There are 3 nested groupings, the coarsest first. Each group lies inside one group of the grouping before and may be the whole of it. The rows also spread widely along 10 directions, which tell nothing about the answers.
Known rows, each followed by its group in each grouping:
-6 13 3 27 10 -17 -28 -18 12 26 7 -33 11 2 -10 -24 0 18 -13 -1 6 1 6 3 14 25 18 9 10 10 -> mez z218 z504
12 -40 2 -15 5 25 5 4 8 -6 -30 11 2 -3 -20 3 3 10 -5 5 0 13 14 0 -13 9 -7 -12 -11 3 -> seri z47 z631
-2 6 -1 -4 5 8 -10 15 -11 1 6 4 -17 -21 17 6 8 -9 -7 8 6 -7 5 -8 -3 -6 -8 0 7 3 -> seri z28 z747
-13 -12 -18 2 -5 -23 -28 11 -8 -10 -19 -10 10 8 -3 -24 -16 37 -3 23 27 -6 7 26 2 21 -5 32 -9 20 -> mez z795 z171
42 8 18 -3 -24 10 -11 41 11 -21 27 1 8 5 19 -30 -18 -3 0 20 -10 -16 13 -33 18 -15 7 -29 -13 -1 -> sadom z568 z695
5 5 -4 -29 35 31 3 23 -9 -10 16 7 -40 -10 -1 24 6 -41 -14 -26 4 19 -5 -22 -6 -6 16 -23 18 -5 -> seri z47 z163
-4 18 -4 3 -2 29 4 -26 -18 14 7 18 -19 -21 23 20 -2 -27 -14 10 -12 4 1 -23 5 -18 -8 -8 14 -23 -> mez z795 z929
3 0 -24 2 14 5 -23 -23 -15 1 -8 -11 -8 7 -2 -11 -34 10 -14 17 18 12 1 19 14 7 -11 17 7 1 -> mez z795 z566
19 -19 1 -12 36 -5 -15 -4 19 4 1 -23 -14 1 -18 4 -8 14 -3 -5 17 15 -7 18 -7 4 -2 -6 3 28 -> seri z47 z14
10 -33 -35 -2 11 -4 0 44 -1 -5 -18 0 -9 -15 -2 0 -34 44 31 -16 10 -14 8 43 -4 29 -18 20 -15 29 -> sadom z940 z739
10 -18 8 -26 -6 -16 -19 69 5 -38 5 0 -2 1 6 -23 6 20 1 19 21 -18 14 -7 -11 -2 0 0 -14 26 -> seri z47 z14
34 -24 14 -25 4 22 7 15 -1 -26 0 2 -8 -4 -2 1 7 -19 -7 12 3 -1 3 -20 -13 -14 -12 -18 -7 -13 -> seri z47 z631
-28 -2 11 -10 -30 -8 -11 18 8 -13 -26 40 13 13 10 -25 -2 44 -12 42 5 13 20 -10 0 -20 6 1 -13 25 -> mez z795 z566
-33 -14 -13 11 -2 13 -37 23 18 33 -25 8 -1 -23 -4 -10 21 32 -16 6 2 -1 45 -11 2 37 17 -1 6 35 -> seri z47 z14
46 3 0 32 6 -16 -20 -41 9 28 19 -40 2 -19 19 -11 -21 15 5 26 0 -21 -9 15 15 -6 -35 7 2 8 -> sadom z940 z739
43 -18 7 7 -10 -6 -2 16 4 -9 18 -26 8 -16 9 -21 -2 7 5 26 0 -31 7 -18 1 0 -20 -2 -11 -9 -> mez z795 z566
-17 13 11 13 -6 -20 -10 -19 -3 8 -4 -10 14 7 0 -9 9 10 -11 10 6 5 -9 0 -3 3 12 13 0 -2 -> mez z795 z171
1 0 6 -14 5 14 -5 -8 -10 -5 -7 10 -12 5 10 -1 5 -5 -23 23 9 18 0 -13 -7 -17 -4 -4 3 0 -> sadom z940 z739
26 -27 5 4 18 13 9 -32 15 18 -9 -15 -3 -11 -13 10 -3 6 -4 3 -2 13 -4 -3 -5 5 -9 -12 -2 1 -> mez z795 z171
14 -10 4 -2 9 6 -29 22 16 1 4 -19 2 0 -14 -21 2 5 -15 2 7 2 17 -14 3 19 16 -15 2 14 -> seri z47 z14
42 -39 -1 -10 18 10 -14 -8 7 -10 -8 -25 0 1 -19 -10 -14 7 -5 15 15 -3 3 10 -6 9 -22 -5 -8 3 -> seri z47 z14
-28 17 -7 -10 -8 12 -25 50 -9 -4 9 10 -14 -10 13 -14 19 -8 -28 7 7 0 28 -41 7 12 35 -4 11 9 -> mez z795 z929
-25 -8 -3 -6 3 11 -1 25 -1 12 -7 13 -17 -26 10 13 30 5 -11 2 2 1 18 -22 -11 7 12 1 5 13 -> mez z795 z929
-21 9 2 17 -16 -6 -39 -7 -7 4 -15 -8 25 21 -4 -34 11 14 -32 27 15 5 16 -5 10 26 22 17 -4 -1 -> sadom z568 z695

New rows, each followed by its group in each grouping:
7 2 15 4 -2 -18 10 -21 1 -3 4 -6 7 3 7 0 -5 9 5 15 -1 1 -19 7 -7 -21 -13 5 -6 -7 -> mez z795 z566
-13 32 -15 14 -3 2 -36 -8 -5 13 4 5 -1 2 9 -11 -37 7 -4 2 -2 2 7 13 24 0 4 1 12 8 -> seri z47 z14
17 7 12 10 8 -12 3 28 8 6 30 -25 -2 -13 9 3 17 -8 11 -21 -5 -15 -8 -14 -1 10 18 -6 -1 0 -> sadom z568 z695
15 -29 21 -8 9 -18 10 8 34 -4 -12 -9 12 13 -23 -11 -5 42 7 6 5 18 -5 9 -11 -4 9 -13 -15 29 -> mez z795 z566
-4 -18 -22 -24 14 15 -11 22 -41 -30 -12 0 -21 -8 2 7 10 -24 -12 5 28 -9 5 4 -16 14 -17 27 2 -19 -> seri z47 z631
-10 20 5 -9 13 4 -3 -12 -11 2 6 12 -20 -8 14 22 5 -19 -6 -3 2 13 -11 0 -4 -21 -3 -1 13 -2 -> seri z47 z631
-11 -22 -13 -2 2 -10 -8 18 -1 0 -18 -2 -1 -10 -3 -4 3 30 1 8 16 -4 10 11 -8 21 -2 20 -7 20 -> mez z795 z171
-5 -4 18 -2 5 -4 -1 -11 0 -2 -4 -6 7 3 -7 4 20 -7 -7 -1 1 7 -8 -6 -18 -4 8 -4 -1 -10 -> seri z47 z14
23 -19 -22 9 9 25 -14 -12 -6 16 -4 -16 -9 -25 0 -3 -12 -1 -9 11 4 -9 16 -6 8 24 -16 3 4 -6 -> mez z795 z171
36 -37 28 -4 4 10 20 -11 22 0 -5 -7 11 -9 -14 8 14 3 7 4 -13 -2 -4 -11 -22 -9 -13 -26 -14 -7 -> seri z47 z14
2 -32 -15 -8 39 -2 -2 2 11 14 -22 -13 -19 -3 -19 12 1 30 -1 -11 20 23 -3 29 -15 22 1 8 -1 36 -> sadom z940 z739
-19 31 5 -1 -4 1 -12 3 -2 -10 0 15 9 28 -9 -9 -29 -4 -3 -18 -6 24 -10 6 8 -9 31 -15 4 -5 -> seri z47 z14
-10 -5 -34 5 -1 17 -14 5 -37 -11 -15 2 2 -5 -5 -2 -24 -11 2 -11 5 -16 6 22 4 30 -12 24 0 -31 -> seri z47 z163
-12 -28 1 2 8 -15 -10 -9 -7 6 -20 -12 1 -9 4 5 36 22 -10 24 25 -7 2 16 -20 16 -15 33 -9 12 -> sadom z568 z695
21 -16 14 -10 8 -8 32 -24 0 -9 -3 6 -5 -6 5 24 -9 5 19 5 -2 6 -30 16 -20 -31 -27 1 -11 -5 -> mez z795 z171
28 -3 -1 -2 8 -12 20 32 -14 -19 29 -24 -7 -17 10 9 -3 -20 22 -21 0 -26 -20 -5 -10 4 -4 5 -4 -20 -> mez z795 z171
2 8 18 16 8 -5 17 -39 3 13 5 -16 12 8 -16 11 2 -15 -1 -17 -12 16 -26 -2 -7 -2 17 -7 2 -26 -> mez z795 z929
14 1 -4 -22 21 65 -6 -9 1 0 -5 22 -25 5 -12 11 -20 -36 -30 -9 -9 40 15 -33 10 -9 18 -48 16 -13 -> seri z47 z14
-16 24 18 16 -36 -16 -18 27 10 0 5 16 27 2 14 -24 -2 20 7 9 -16 -17 13 -12 6 -8 15 -9 -7 6 -> seri z47 z14
-25 21 8 4 -21 1 10 17 -9 4 3 29 1 -17 26 9 11 -2 6 0 -17 -5 4 -23 -4 -13 10 -2 1 -7 -> mez z795 z171
42 -8 -3 4 5 28 -18 18 1 0 22 -21 -8 -22 3 -14 -6 -26 -9 4 -8 -23 18 -31 12 14 -7 -21 6 -16 -> seri z47 z163
6 0 -2 9 -14 18 -5 -3 -4 4 -4 6 7 -6 5 -13 -12 1 -8 13 -10 -2 15 -20 10 3 0 -8 -1 -15 -> mez z795 z566
10 -17 8 -13 1 -16 -5 21 8 -17 -4 -7 1 5 -2 -12 2 22 -3 17 16 1 -1 -2 -9 -2 1 3 -10 18 -> mez z795 z171
-13 -14 -18 1 23 17 -15 15 -11 9 -8 -19 -10 -8 -19 -8 15 -5 -20 -19 14 5 20 -8 -2 46 20 13 10 -7 -> mez z218 z504
7 22 12 -11 27 -31 -5 12 2 -10 25 -20 -16 16 7 0 -6 1 -1 -8 19 16 -29 12 -4 -19 13 2 6 23 -> sadom z940 z739
14 26 12 -36 26 5 1 -6 -11 -30 21 12 -32 18 11 17 -21 -32 -8 -1 14 31 -31 2 0 -51 -2 -16 12 0 -> seri z47 z631
-27 -4 8 -7 3 -39 -20 13 -7 -13 -5 -14 2 8 3 -12 30 22 -17 26 32 -2 -5 7 -16 3 8 32 -3 20 -> mez z795 z929
4 -6 -12 -4 -31 21 6 63 -1 -21 -4 31 9 -6 7 -21 -34 16 16 -4 -19 -13 28 -20 11 6 11 -17 -15 -4 -> mez z795 z566
-19 -2 -14 -15 -8 30 9 21 -16 -4 -16 39 -17 -18 16 15 -3 -2 -4 3 -5 8 17 -17 -3 -4 0 -3 1 -2 -> mez z795 z171
-42 30 13 -14 -15 -26 -10 36 0 -13 4 30 -6 9 26 -9 7 23 -7 19 9 12 2 -9 -2 -29 20 7 2 29 -> mez z795 z566
20 0 -4 20 0 26 -13 -19 -8 25 13 -23 -5 -30 12 -6 15 -25 -22 14 -9 -16 19 -39 9 16 -7 -6 13 -28 -> mez z795 z566
1 -17 8 -18 24 -29 28 31 6 -19 3 -2 -9 -3 -10 26 1 15 37 -34 5 -3 -33 37 -28 -7 -3 7 -12 14 -> seri z47 z163
11 9 -7 -18 -3 41 2 11 -21 -17 6 29 -20 -11 17 12 -20 -32 -6 1 -10 2 6 -19 3 -22 -10 -21 5 -25 -> seri z47 z14
8 -5 13 4 -3 13 5 9 19 9 -4 8 10 6 -8 -2 -4 11 1 -10 -13 15 5 -10 3 5 23 -24 -8 6 -> sadom z568 z695
-19 24 15 -5 9 -26 -24 -2 19 14 3 5 -12 9 17 -9 5 33 -15 23 14 24 -4 7 2 -25 10 0 7 52 -> sadom z940 z739
-10 27 -2 -6 -4 -4 -21 20 -7 -3 20 6 -15 -5 25 -8 -4 -2 -15 16 8 -1 6 -18 11 -15 10 1 11 11 -> mez z795 z929
-26 32 -7 1 3 -2 -16 34 -3 1 12 15 -10 -4 9 0 -12 -3 4 -24 -4 2 1 1 10 2 26 -6 12 12 -> seri z47 z163
7 -34 15 7 -10 0 10 -20 13 10 -24 1 16 -10 -4 -3 16 28 -2 28 -5 -1 8 -5 -16 0 -17 2 -15 -1 -> mez z795 z566
-17 -2 32 0 -20 -15 29 0 9 -5 -17 28 19 8 7 6 17 23 12 6 -16 11 -13 -1 -25 -27 5 -6 -17 1 -> sadom z940 z739
2 -12 27 -13 24 -2 11 -15 21 8 -2 -5 -9 2 -11 6 23 8 -14 1 5 27 -5 -10 -16 -12 10 -13 4 16 -> mez z218 z504
-8 -28 -2 -16 17 -3 9 8 -12 -7 -13 3 -16 -20 3 26 27 1 5 -1 13 -6 -6 12 -30 0 -20 17 -4 1 -> seri z47 z14
-8 1 8 -14 12 -22 13 38 -6 -15 14 -9 -11 -7 6 11 23 -5 7 -15 11 -4 -15 -7 -21 1 16 8 0 4 -> mez z795 z171
-27 18 11 -10 -1 8 -31 -30 -10 -4 -17 16 3 26 -3 -12 2 -5 -39 28 14 32 2 -7 1 -16 11 -2 8 -1 -> seri z47 z14
10 1 15 -18 8 -6 16 33 10 -10 11 13 -18 -6 16 11 3 10 10 -2 -1 7 -9 -5 -13 -27 2 -13 -5 23 -> sadom z940 z739
-7 7 33 -7 -7 -32 -2 50 21 -7 15 -1 3 1 16 -14 35 24 -2 9 3 -2 0 -23 -17 -16 23 -8 -6 34 -> sadom z940 z739
17 2 10 6 9 -26 -30 -3 17 -5 0 -34 17 35 -19 -40 -21 32 -14 15 20 16 -8 16 8 9 16 1 -6 25 -> sadom z940 z739
40 -15 8 -30 2 5 -4 46 0 -38 24 -11 -15 0 6 -17 -6 -10 -10 22 16 -10 3 -28 -2 -15 -1 -14 -7 2 -> mez z795 z929
-5 -16 -4 -28 23 -12 1 -16 -12 -12 -13 8 -26 -4 10 20 4 13 -8 27 31 16 -16 20 -18 -23 -27 24 -1 21 -> mez z795 z171
30 -13 18 -9 -16 -3 2 19 6 -15 4 6 1 -6 22 -16 1 17 0 38 0 -14 6 -15 -7 -26 -23 -8 -15 10 -> sadom z940 z739
9 17 -1 -4 2 7 8 27 -8 -5 23 11 -16 -23 21 15 -10 -20 18 -18 -14 -18 -8 -6 2 -14 -5 -11 5 -10 -> seri z47 z163
6 10 27 10 -12 -2 17 17 28 12 7 14 10 -2 7 -1 0 16 13 -10 -27 8 -2 -17 -3 -17 20 -31 -6 14 -> sadom z940 z739
-2 -13 0 9 -10 21 -14 -24 -6 9 -21 6 11 -9 -3 -10 5 0 -17 23 -4 -4 16 -9 1 9 -12 0 -2 -15 -> seri z47 z163
-3 -20 -28 -21 17 23 -1 -12 -34 -11 -17 11 -30 -16 9 22 -5 -11 -13 19 21 3 2 9 -10 -2 -29 23 3 -11 -> mez z795 z929
-31 1 -10 3 -7 5 -18 22 -1 16 -16 23 -9 -25 15 6 13 19 0 5 -1 -7 24 1 -2 9 -1 9 4 21 -> seri z47 z631
9 -36 13 -9 9 -11 -1 -17 -10 -8 -18 -10 -6 -17 4 7 33 11 -9 40 27 -11 -6 12 -29 -9 -41 24 -10 3 -> seri z28 z747
15 -10 18 -10 8 -4 15 -28 -14 -7 -2 -1 -9 -6 18 14 22 -9 -8 28 7 2 -19 -2 -24 -30 -29 9 -5 -11 -> sadom z940 z739
20 0 7 11 -3 -38 -17 16 3 -10 19 -29 11 -7 10 -13 -8 18 20 9 9 -33 -11 21 -3 -3 -18 17 -10 11 -> seri z47 z14
22 -23 8 -9 10 9 -6 -18 1 2 0 -13 -11 -12 4 0 17 -3 -23 34 13 1 4 -19 -8 -9 -17 -3 -1 1 -> mez z795 z929
9 -29 -4 -6 16 31 -27 -24 5 10 -26 -8 -3 -2 -22 -12 9 1 -36 24 13 16 22 -11 0 20 -5 -9 4 3 -> seri z47 z163
20 2 -3 7 -7 9 -19 1 2 2 3 -3 2 -10 9 -12 -19 3 1 13 -3 -13 11 0 12 -2 -15 -5 1 1 -> seri z47 z631
43 -50 -10 0 14 -8 10 9 25 0 -7 -20 2 -12 -18 0 -33 44 28 1 4 -11 -3 33 -3 12 -25 0 -21 25 -> mez z795 z929
-27 32 -16 6 0 -17 5 21 -22 3 18 14 -17 -23 33 20 -10 -1 20 -15 -4 -15 -11 10 2 -12 -4 21 9 -2 -> mez z795 z566
